Every row belongs to one group in each of 3 separate groupings. Each group adds its own fixed numbers to the row, and there is some noise. The rows also spread widely along 13 directions, which tell nothing about the answers.
Some rows, each with its group in each grouping after it:
[  4  10  -2   9   2  -8   7  11 -12   5  -4  -5   3  -1  25  -4  -8   9
  -3 -10  -7 -10   1 -15   1  11  20   2  -2  -2   4] : Q47 (2) sidiz
[ 12  -5   2  15 -21 -11 -21  -1  -4   3   3  16 -17   5 -16   0  -5  -2
 -23   4   7   8   4   9   8  -5  -3   4  -7   4  13] : Q516 (1) tadot
[  4  -1 -11  -8  -3  -4 -11  -6  -4   4  15  14  -6  -9  10   0  -5   9
   4  -8  -4  12   2  -7 -11   8  -6  -7  13  -8   9] : Q254 (4) Zila
[  0 -10 -12  -9  -3   0  13 -11 -19   7   1  13  -3 -19  17 -10  -8  -4
  -2 -18  -4  18  11   2 -14   5  -1  -9  -6  -1   5] : Q302 (0) sidiz
[  1  -4   5   0  25  -7  -3  -1 -10  -1   4   4 -10  -5  22  10 -19  15
  -4  -2  -8 -25 -28  -2  11  -2   7  -8  15  -5   4] : Q47 (3) zagi
[  1   7  -3  -9  -2  -3   6   0   2 -11   1   4 -14   0  10   8  -8  18
 -12  -8 -17  -7 -15  -1  -8  -4   1  -3   6   4 -12] : Q516 (0) tadot
[ 10   3  -6  -5   3  -7   6 -19 -16  -1   7  19  -3 -29  10  -2  -5 -19
   4 -25  -1  24   4  22   7  -8 -22 -16 -14 -12   7] : Q302 (1) Zila
[  9  -7  -2  -9  24 -15  12  -1 -29  -1   2   2 -21  -9  35   9 -33  16
 -12 -19 -24 -22 -34   7  10  -6   9  -8  10   0   6] : Q254 (3) zagi
[  5  47 -16  17   3  -5  -7  -3   7 -11   8 -15   3   0  28   4  13  22
  14 -15 -15   5   3  -8  -9   0   4   0  14 -26  -2] : Q47 (2) Zisi
[  1  19   0  -4   0  -5  -3  -3   2  14   8  -1   6 -12  14   8   2  -3
   8  -9  17   1 -12  -3  14  10   1  -3 -14  -5  17] : Q47 (4) savuf
[  3  10 -16  16  10 -10 -10  -3   8 -16  22 -10  13   0   6   9  16   5
  11  -8 -20  15  -8 -17  -5  -3   2  -4  12 -13  -6] : Q47 (1) Zisi
[  9 -13 -10   5   0 -20  -8   8 -14   6  24 -10   3   7   4  -2   0   4
 -10  -3 -11  15  -2 -18   4  10  18   7   0   6  15] : Q516 (3) savuf
[ -5   3  -6 -11   9   0  10  -2   5  -1  18 -15  14  -5   0   0  16  -9
   5  -6  -3  13  -2 -13   2   6  14   4 -18   3   2] : Q254 (3) tadot
[ -1 -10   0   1 -21   0  11   1   5   6  -1  13   3  -7  -4   7   1 -10
 -10   4   9   6  -9  -7  -4   5   4   0 -21  15  -4] : Q47 (4) zagi
[ -7  -8 -11 -10   5   9   7 -12   4  -7  10   6   7 -14   7   3   6  -5
   3  -5  -7  16  -9   0  -6  -6  -5 -11  -5   2  -4] : Q516 (2) savuf
[  8  -3   9  -3   1  -5  -1  -8  -1 -15   3  11 -22  -8  -8  19 -14  -2
 -13  -6  -4   1  -8   5   2 -10  -6   4  -4 -12  -4] : Q302 (3) tadot
[  1  13   5   4  18  -1   2   3  -1   0  -1  -1  13 -13  19  -2   1  -6
  16 -12   5  -7  -3 -11  12   9   7  -7  -9 -15   7] : Q47 (1) Zila
[ 16 -11   5   3  14  -1   2  -9 -24  -7  -8   9 -17 -15   7  -9 -15 -14
 -10 -15  -1  10  10  16  12 -15   4   2 -21 -19  15] : Q47 (1) zagi
[ -2 -18   2 -13  16  -6  25   5 -23   8  -6   2   4  -5  10 -16  -7  -6
 -11 -15 -14   1  13  -7  -4   8  19   2  -7  20  -7] : Q302 (1) Zila
[  4 -22  -1  19  19  -6  13   3 -23  -8  -3   2   2 -10  15  -1 -17 -12
 -10 -10 -20  -5 -12   1   9  -9  16  -8  -7   2   3] : Q254 (2) sidiz
[ 10  12  -4   6  -9 -20   2  -1 -12  10  16  -1  -8  -6   3   7  -4  -3
  -6 -12  -1  19   2  -2   4   6   1  10 -14   4  15] : Q516 (2) Zila
[ 10  -3   9 -20  -1 -10   4  -5   3  -4  14   9   0  -9  -7   4  -1 -12
  -9  -9   2   8  -6  -1  17   1 -11  -3 -16   5  -5] : Q302 (1) sidiz
[  5  26   3   8 -18   8   4  -1   4  -7 -12   2  -8  -6  10  -2  -2   4
  -6  -6   4  -2   9  10   3  -7   4   5 -20 -12   0] : Q302 (2) Zila
[ -5  -3  -7   6  -4   3  12   3   1   3   5  -6  21  -2   5 -12  14 -11
   0  -1  -1   9   6  -6   2   6  17  -3 -22   8   2] : Q254 (3) Zila
[ -5   4   2  17  -8   2  -3   0  14  -3  -1  10   8  -7   4  20   7  -7
  13   0   5   5  -3 -24 -19  11  -2  -3   0 -14  -6] : Q516 (3) savuf
[  1   6  -6  -3   5  -3  -7  -1  -5   7  10 -16  -7  10  -2 -10   4  10
 -15   0  -3   2   2   6  11  -7  22  13 -12  12  14] : Q254 (1) tadot
[ 10 -16  -2   4   1  -1  -3  -3   1 -14   9   3   8  -6  -9 -10  10 -18
 -11   1  -8  18   4   4  11  -9   3  -6 -16  -2  -1] : Q254 (4) zagi
[  7  10  -9   4 -21  -6  -1  -5   5  -2   9   6  -6   0  -3   5   4   4
 -10  -4  -6  16   0   6  -7  -5  -2   1  -7   5  -3] : Q254 (4) Zila
[ -2 -20 -10  -1  -3   6   1   5  -6  -5  -5  22  10  -3  20 -18  -4   8
  -3   0 -11  -6   6 -14 -14  13   7 -20  17  -4  -6] : Q47 (3) Zila
[ 13   8   1  -4  -9  -9  12   2  -1 -10   2   4  -2  -4   8   2   4  -4
  -8 -12 -12  10   5  -8  -7   4  -1   1 -11  -4 -12] : Q516 (3) zagi
[  3  15  -1 -18  -7   1  11  -1   3  -2   4   1  -2  -8  19   3  -6   8
  -4 -12  -1  -8 -11  -1   5   5   1  -4 -11  -4  -5] : Q302 (3) sidiz
[  8  -5  -2   0   6  -6  -7  -9 -10   0  11   0 -11  -4   3  -2  -6   2
 -13   0   1   6  -6  13  16 -11   5   1 -10  -4  15] : Q47 (3) zagi
[  7  28  -1  13 -26 -18 -20  -1  13  11  18   0   7   4  -9   4  17   0
  -5   2  17  12   3  -2  13  10  -6   2  -9   3  10] : Q302 (4) Zisi

New rows, each followed by its group in each grouping:
[  1   3  18  -9   1  -5   4  -7 -11  16 -15  16 -21  -7   5  11 -20   1
 -13  -8  14 -13  -2   5   4   3  -3   6  -5   8   4] : Q302 (1) savuf
[  3  13   5  12   1  -8  -3 -13  -3  -3  -1  11 -15 -18   3  18  -9  -6
  -1 -12   5   4 -11  14   5  -9 -12  -6  -6 -13   5] : Q302 (0) tadot
[ 13  17  -5  19 -15  -3  -3  -3  -8   1  -7  -6 -16   5   2  -7   1   6
 -17  -4  -2  12  16  11  -1 -12  14  15 -19  -5   7] : Q47 (1) zagi
[  2  25  -4  19  -3   1   1 -10   2  -6  -9   8 -10  -9  12  13   0   5
   2 -11  -4   3   4   5 -17  -5  -4  -3   4 -19  -5] : Q47 (3) tadot
[ 16 -10   0  16   8 -14  -9   4 -13 -14  11  -3  -9   1   1   2 -10  -2
 -12  -6 -17   9   1  -9   7  -6  12   6   1 -11   8] : Q254 (2) sidiz
[ -5 -15  -8  -1  -5  23  -2   1   6 -18  -9   1  -5   4  -2 -10   1   7
 -10   7  -7  -1   4  -4  -9 -12  21   6 -12  -7  -4] : Q47 (1) tadot
[-13 -17 -13   1  -8  12  17  -9 -10   6  -9  12  -6 -12   3  -2  -4  -4
  -7  -5  -4  15   5   1 -27  -3   9   0 -13  12  -1] : Q516 (0) tadot
[  6  -4  -8  -3  -5  -9  -4   2  -5  -5  16  11  -7 -15   9  13  -8  -2
   8 -13  -3  13  -8 -24 -10  14  -2   1   1 -15   9] : Q516 (2) tadot
[-19  -9 -21  11 -10  20  -2 -11   8   4   2  12   3  -8   6   5   3   8
   6   9   1   8  -7  -1 -24  -5   6  -6  -2   0   3] : Q516 (3) Zila
[  5 -12 -11  -9  -7   4   8  -4 -13  -7   3  -3 -13  -4  -1  -9 -10   0
 -23  -6  -8   6  -9  19  12 -19  16   6 -28   8   7] : Q302 (1) tadot
[ -1  17   0  -3  12   1   8 -13   3  -1  10 -18  -5  -3  -3   5  11   0
  -5  -2  -2  15   1   7   5 -13  10  15 -20   3   2] : Q47 (2) zagi
[  1   1   7   5   5 -12  13   3  -5   3   0   4   6  -3   2   0   2  -9
  -7  -6  -8   4   5  -7   0   6   4   0  -5  14  -8] : Q516 (2) Zila
[  1  14   2 -30 -11  12   9  -1   3   3 -15   8  -3   4  22 -20   2  19
 -11  -5   3  -8  19  -2 -10  12   4  -3   1   0  -9] : Q47 (3) savuf
[  7  12  11 -10   5  -9  23   7 -14   1 -11  -3  -8   2  12  -4  -6   5
 -10 -16 -10   1  21 -12 -12  10  15  14  -8   1 -10] : Q47 (3) Zila
[  3   3  -7 -10   5   1  -9 -10   2   2  13   1   8  -2  -1 -18  15  -3
  -4  -3   0  17  16   7   8  -4  -3  -5  -9   2   5] : Q516 (1) sidiz
[ -7  -8 -10  19  -2  16   5   5   7 -14 -14   0  11   3  11  -3   6   5
  -3   4 -14  -7  -6  -9 -13  -8  20  -6  -1  -1 -15] : Q47 (1) savuf
[ 13  15   3 -15   1   4  -8 -11  -3 -11   1  -1 -26  -5  10   1 -12  13
 -12  -9   1   2  -5  21  16 -18  -5   4 -14 -18  12] : Q516 (0) savuf
[  7  -5   6  21   4 -14   0  10  -9   2  -2  14   4 -12  16  15 -13 -10
  10 -14  -4  -9 -12 -27  -4  17   5  -8   4 -13   3] : Q254 (1) sidiz
[ -8 -17  -8 -14  16  17  -1  -9   6 -16   9   1  -6  -8   2   6  -7   7
   1   3  -8   0 -20   2   4 -18   6   0  -7  -6   0] : Q47 (1) Zila
[ -3 -12   2 -18   5   3   4   5   2  -2   6   5  16  -9   1 -16  13 -13
   8  -6   4  14  20 -29  -8  22   7  -3  -8  -5  -1] : Q516 (0) tadot
[-14   3  -3  -8  11   8   6  -4  15   0  11 -11  10   0  -6   4  15  -2
  -2   6   0   1 -10  -2   2  -4  11   3 -14  13  -5] : Q516 (3) tadot
[ -7  19   9 -12  15   4  15  -3  10   7  -1  -1  21 -11  15  -3  16 -12
  16 -11   8   0  12 -16  -4  18   1  -7 -10  -4  -6] : Q254 (3) sidiz
[-17   9 -13 -41   0  23   9 -26  12  14  11   1  -2 -10   6  -9  13  12
  -2   4  13  11  -2  18  -5  -7  -6  -2 -17  16   2] : Q516 (3) zagi
[-10  10 -13  -8   3   1  -5  -8   2  19  21   0  12 -19  13   0   8  -6
  17  -6  18  12  -9  -8   5  15   0  -6 -12   1  25] : Q516 (2) tadot
[ 13   3  16  -2   2 -19  -3  -5  -5  -7   3  13 -29   1  -4  25 -22   8
 -24  -4  -4 -11 -21  10  12 -10  -9   3   4   2  -3] : Q47 (3) tadot
[-15  19   6 -13  27  10  17  -8   7   7  -7  -4  10 -12  21  -3   9   3
   9  -5   0 -13  -4  -1  -2   4   4  -8   0   8 -10] : Q516 (2) zagi
[ 13  12   1 -25  -2  -7   4  -3  12 -19  13  -6  -3   5  -1  -4  13   7
 -12  -8 -18   9   4  -5   2  -3  -2   2  -2   1 -22] : Q302 (1) zagi
[ -8  -7  15  -3  19   9   0 -17  -1   9  -7  23  -4 -24   8  12 -11 -14
  10   0  24  -7  -9   4   6   1 -12 -11  -6 -13  10] : Q47 (3) zagi
[ -6  -3  -9   3   1  -7   8 -13 -20  24  -2  12 -14  -3  12   4 -14  13
 -15  -5  -4   5   4   8 -19   1   4   1   8  18   5] : Q47 (3) sidiz
[ -6   2 -13  12 -10   0  11  -6  -4   2   0  10   3 -15  13   9  -3  -4
  -1 -10  -5   2 -13   4 -10  -1   1 -12  -7   1  -3] : Q302 (3) tadot
[ -1   0   0  17   4 -21 -11 -10  -2  21  25  -4  -2   0 -12  18   5  -5
  -5   6   8  13 -10  -5   4   5   4   7  -2  14  16] : Q254 (3) zagi
[  0  -7  -4 -10   6 -16  27   3 -19   8   6  -1  -3  -7  14   6 -13   0
 -16 -13 -13  -3 -22  -2   6   4  12   0 -11  27  -1] : Q47 (2) tadot
[ 22  44 -12  28  -3 -26 -15   3  -8  -8  19 -23 -14   7  16   9   0  19
  -4 -16 -18   8  -5  11  15 -11   9  10  -4 -21  16] : Q516 (3) Zila
[-16  -1   5   5  -3  21 -10 -18  18   0 -10  30  -3 -20   0  14  -1  -6
  10   8  25  -5  -9   4  -8  -2 -18 -17   0 -13   1] : Q47 (0) tadot
[ 14  11   1  17  -7  -9  -5   2 -12   0   2  -9 -10   1  -6  -6   1  -9
 -13  -8   3  15  17   9  11  -6  14  15 -27 -10  19] : Q516 (3) tadot
[ -2  19 -10  -6  12  -7   4  -4  -7   6   1  -7  -3   4  17  -6   7  19
   0 -15 -16   5  14  -8 -19   5   8   5  14   5  -8] : Q516 (1) Zisi
[  5  -4  -9 -19   5  15  18  -1   0 -23  -2 -12  -4   2   8 -14   4   9
 -16  -5 -25   6   1   5  -5 -18  20   6 -16   1 -17] : Q47 (4) zagi
[-10  11  -4 -14   3  17   5  -7   8   2   0  -4  -5 -10   6   5   6   3
  13  -6   9   9   8 -14 -20   6  10  12 -15 -15   5] : Q516 (3) tadot
[ -3  20 -11   1 -20  12  -2  -9  11  -3   3  -7  -9  -2   5   6   5  10
  -3  -2   4  13   4   1 -10  -7   8  12 -15  -8   4] : Q302 (2) savuf
[-13 -14  -4   8  20   4   3   2   4   2   6 -21  11  12  -6  -5  13   5
  -9  14 -10  -2  -6 -11   2  -8  33  11  -5  22  -4] : Q47 (1) zagi
[ -3 -22   3   7   4  19   1   0   1 -27 -16  24  -9 -14  12   4 -19   0
   2  -1 -10 -11  -4 -10 -14  -7   2  -9   8 -26 -10] : Q302 (2) Zila
[ -1  16   5  -1  10   7  -2  -7   9 -14  -2  -2  -9  -6   1   8  -1   5
  -5  -4  -4  -9 -11  14   8 -16   2  -1  -4  -9  -7] : Q302 (4) tadot
[ -8 -10   1  13   4  -6  -3  -3   3   8   9   2   2   1  -5   9   2  -2
  -7  10  -1   1  -9 -13  -5   3  10   3   5  15   1] : Q254 (2) zagi
[ -9  17  -3 -10  17   9  14   6  14  -6  -4 -18  18   7  16 -12  22  12
   5  -3 -18 -10   3 -17  -9   5  20   0   2  10 -23] : Q516 (1) zagi
[  4 -20   2  16 -16  -7   0  -1   5 -13   4   8 -10   6 -15  16  -5   0
 -25  12 -11   1 -14  -3  -4 -11   6   4  -3   9 -14] : Q302 (3) zagi
[ 14   7  -3   3  -8 -12   5  -5  -8   0  10  -2  -7  -4  -3   2   0 -10
 -14 -13  -5  18   1  10  10  -9   1   6 -25   4   6] : Q254 (1) sidiz
[  9   9 -16  27  -5  -4  -4  -8 -18  -4   2   4  -8 -13  14  -3  -7  -3
  -7 -12  -5  14  -2  20   7 -15   4  -6 -10 -13  18] : Q47 (2) tadot
[ -3 -15   8   8   3  -5   9   4  -3  -3  -5   9   3   3   2   6  -4  -5
 -13   1 -11  -4  -4 -15  -8   5   9  -3   7  14 -12] : Q254 (2) savuf
[  0 -30  13 -12  -3   8  -1 -12  12 -15   3  28  -7 -11 -17  10  -5 -17
 -10  10   5   8  -6  -5  -3  -5 -15  -7  -4   0 -11] : Q254 (2) zagi
[ -4  -5 -10  14  14  -2   1  -6 -17  10   1  -9  -1  -4  14 -10  -2   5
  -5  -2  -5   5   2   4   0  -4  21   1  -4   4  14] : Q47 (0) zagi
[  0  -3   6   2   5   7   4  10   8 -21 -11  -1   1  12  15  -5  -4  15
 -18   5 -21 -26 -12  -7   4  -6  16  -8  11   5 -20] : Q254 (2) savuf
[  9   6   9   4 -11  -9  12  -2   4 -11  -7  19  -3  -8   5  12  -3  -6
  -6 -11  -8   6   2  -8 -11   5 -13 -11  -1  -4 -21] : Q47 (0) sidiz
[ -5  23  -4   9 -11   6  14  -6  13  -3 -11  10   5  -9  20  15   5   2
   2  -8  -4  -7 -15   6 -11  -2  -9 -15  -5   0 -17] : Q516 (3) savuf
[ -6   4   7 -15  -1  -6   0 -20   1  18   9  14 -11 -11  -9   9   2  -4
  -6   1  16  16  10   2  -8   5 -14   4   0  13   2] : Q302 (2) zagi
[ -1  21  -4 -14   9   5  -6  -6   7   2   8  -2   3 -11  13  -2   8   3
  14 -10  10   2  -2  -5   7   6   0  -3  -8 -14  11] : Q47 (1) tadot
[  4  23   6  18  -3  -7   2   0   6  -1  -4   2   3  -7   1  10   6 -10
  -1  -8   5   1  -3   4   7  -1   0  -2 -15  -4  -2] : Q47 (4) tadot
[  2   5   6  -8  12   2   7   7   1 -11  -3 -18  -7  12   6   0  -1  13
 -14  -2 -16  -7   0  -7   1  -6  23  14  -6   1  -8] : Q516 (3) savuf
[ 13  -5  -2  13  -8  -4  -1  11   3 -23  -1  -2 -11   8   8  10 -11  13
 -19   2 -21 -16 -29  -5  10 -13  15   1  -5  -3 -11] : Q47 (1) zagi
[ -3  -4  -5  -1   3  -2  20   2  -8   0  -7   3   7  -6  17  -7   6  -1
   3 -12 -15  11  17 -26 -30  17  13  -2   5   2 -16] : Q47 (0) zagi
[  2  14   4   2  12   0   8  -6  -5   2  -2  -8  -2  -8  13  -2   1   0
  -1  -9   0  -2   4   5   5  -3  11   3 -11  -8   3] : Q302 (3) zagi
[  6 -23  -9 -20  -1  -5 -16  -4  -6   1  21   7 -15   3   1  -3 -10  14
 -14   3  -6   4 -13  -8   3   0   6   2   7   6  12] : Q254 (1) zagi
[  6  16  -8   5  -7   4 -12  -9   2  -7   2  12 -19 -11  13  16 -12  14
   1  -9  -3   1 -12   5  -8  -9  -9  -4   3 -20   5] : Q516 (4) sidiz
[  4  32   6  11   1  -3  14   1   4  -4 -10 -17   2   6   9  -3  14   4
  -7  -8 -11  -1  17  -1  -6  -1  18  10 -10  -2 -16] : Q302 (3) zagi
[-11  -6   4 -39  28  10   9  -8  -6   9  -3   3   4  -6  24 -18  -3  14
  -1  -6   0 -11   2  -3   2  10   5 -13  12   9  -1] : Q47 (0) savuf
[ -2   8   5   6   6   5  -9 -10   5  -1   2   3 -11  -4  -1  10  -4   5
   0   4   9   1   1   5   3  -8   2   7  -7 -13   9] : Q47 (3) Zila
[ -5 -11   1 -15   3   8  11   1  -1  -3 -10  12  -2  -3   6  -6  -5   2
 -14  -2  -6 -13  -9   4   1  -4   4  -8  -8  14 -10] : Q516 (1) tadot
[-12   2 -13  -1  -5  22   2 -13   8  -1   0   7   3 -13   8  -6   3   1
   1   4   6   4  -7  18   2 -14  -1  -9 -18   1   6] : Q516 (2) Zila
[  1  15   4   8 -15   6   9  -1   5  -3 -12   7  -3  -5  -1   3   6  -6
   4  -6   4  18  29 -18 -26   9   5  14 -13 -14  -6] : Q47 (2) Zila
[-10 -28  -9  -2   5  10  15   6 -10   0  -3   5   9  -6   4 -11  -1  -6
  -3  -1 -12   8   5 -13 -15   3  21   0 -10  11  -4] : Q516 (4) Zila
[ -6  10  -5  -3   7   1  -2  -9  11   8  15   1   9 -17   3  14  12  -9
  21  -6   8  15  -5 -17 -12  10  -4  -2  -6  -8   4] : Q516 (4) zagi
[ 12  13  -4 -12  -2  11  17   7  -6 -21  -7 -16 -14  -3  19  -3 -12  11
  -8 -16 -13  -6 -11   6  12 -17  22  14 -36 -15   2] : Q47 (1) Zila
[  0   6  -8 -12  -9   7   8  -7  11 -12   1  10   2 -12  12   4   6   2
   4 -10  -9   6  -5  -8 -16   1  -6  -9  -2  -7 -18] : Q302 (1) zagi
[ -2 -20  -5  11  -7   7 -13  -5   7 -14   4  10  -1   2 -14  -7   7  -4
 -11   9  -5  14   9  -3  -8  -7   5  -4   1  -4  -2] : Q254 (0) tadot
[ -7  10 -10   1  -5   2  -8 -15  13   6  16   2   5  -6   3  14  10   3
   4   2   9  13 -12   1  -2  -1  -6  -5  -2  -1   7] : Q47 (3) savuf
[ -6  17  -2  14  14  -3 -10 -18   6   8  17 -20  -6   1 -22  10  14  -7
 -12   6   6  15  -8  31  21 -27   8  12 -24  14  15] : Q254 (4) tadot
[-20 -10  -8  12   3  21  -5  -4  13   6   0   4  13  -6   8   3   2   2
   5  15  11 -15 -19  -3   1  -3  13 -10  -7   1   7] : Q254 (3) sidiz
[  7   6  -4 -13   6  -8  13  -9  -9  -6   8  -5  -6  -1   4  -6   2   5
 -16 -14 -20  16  15   8  -7  -7   3   3  -2   5 -12] : Q302 (3) sidiz
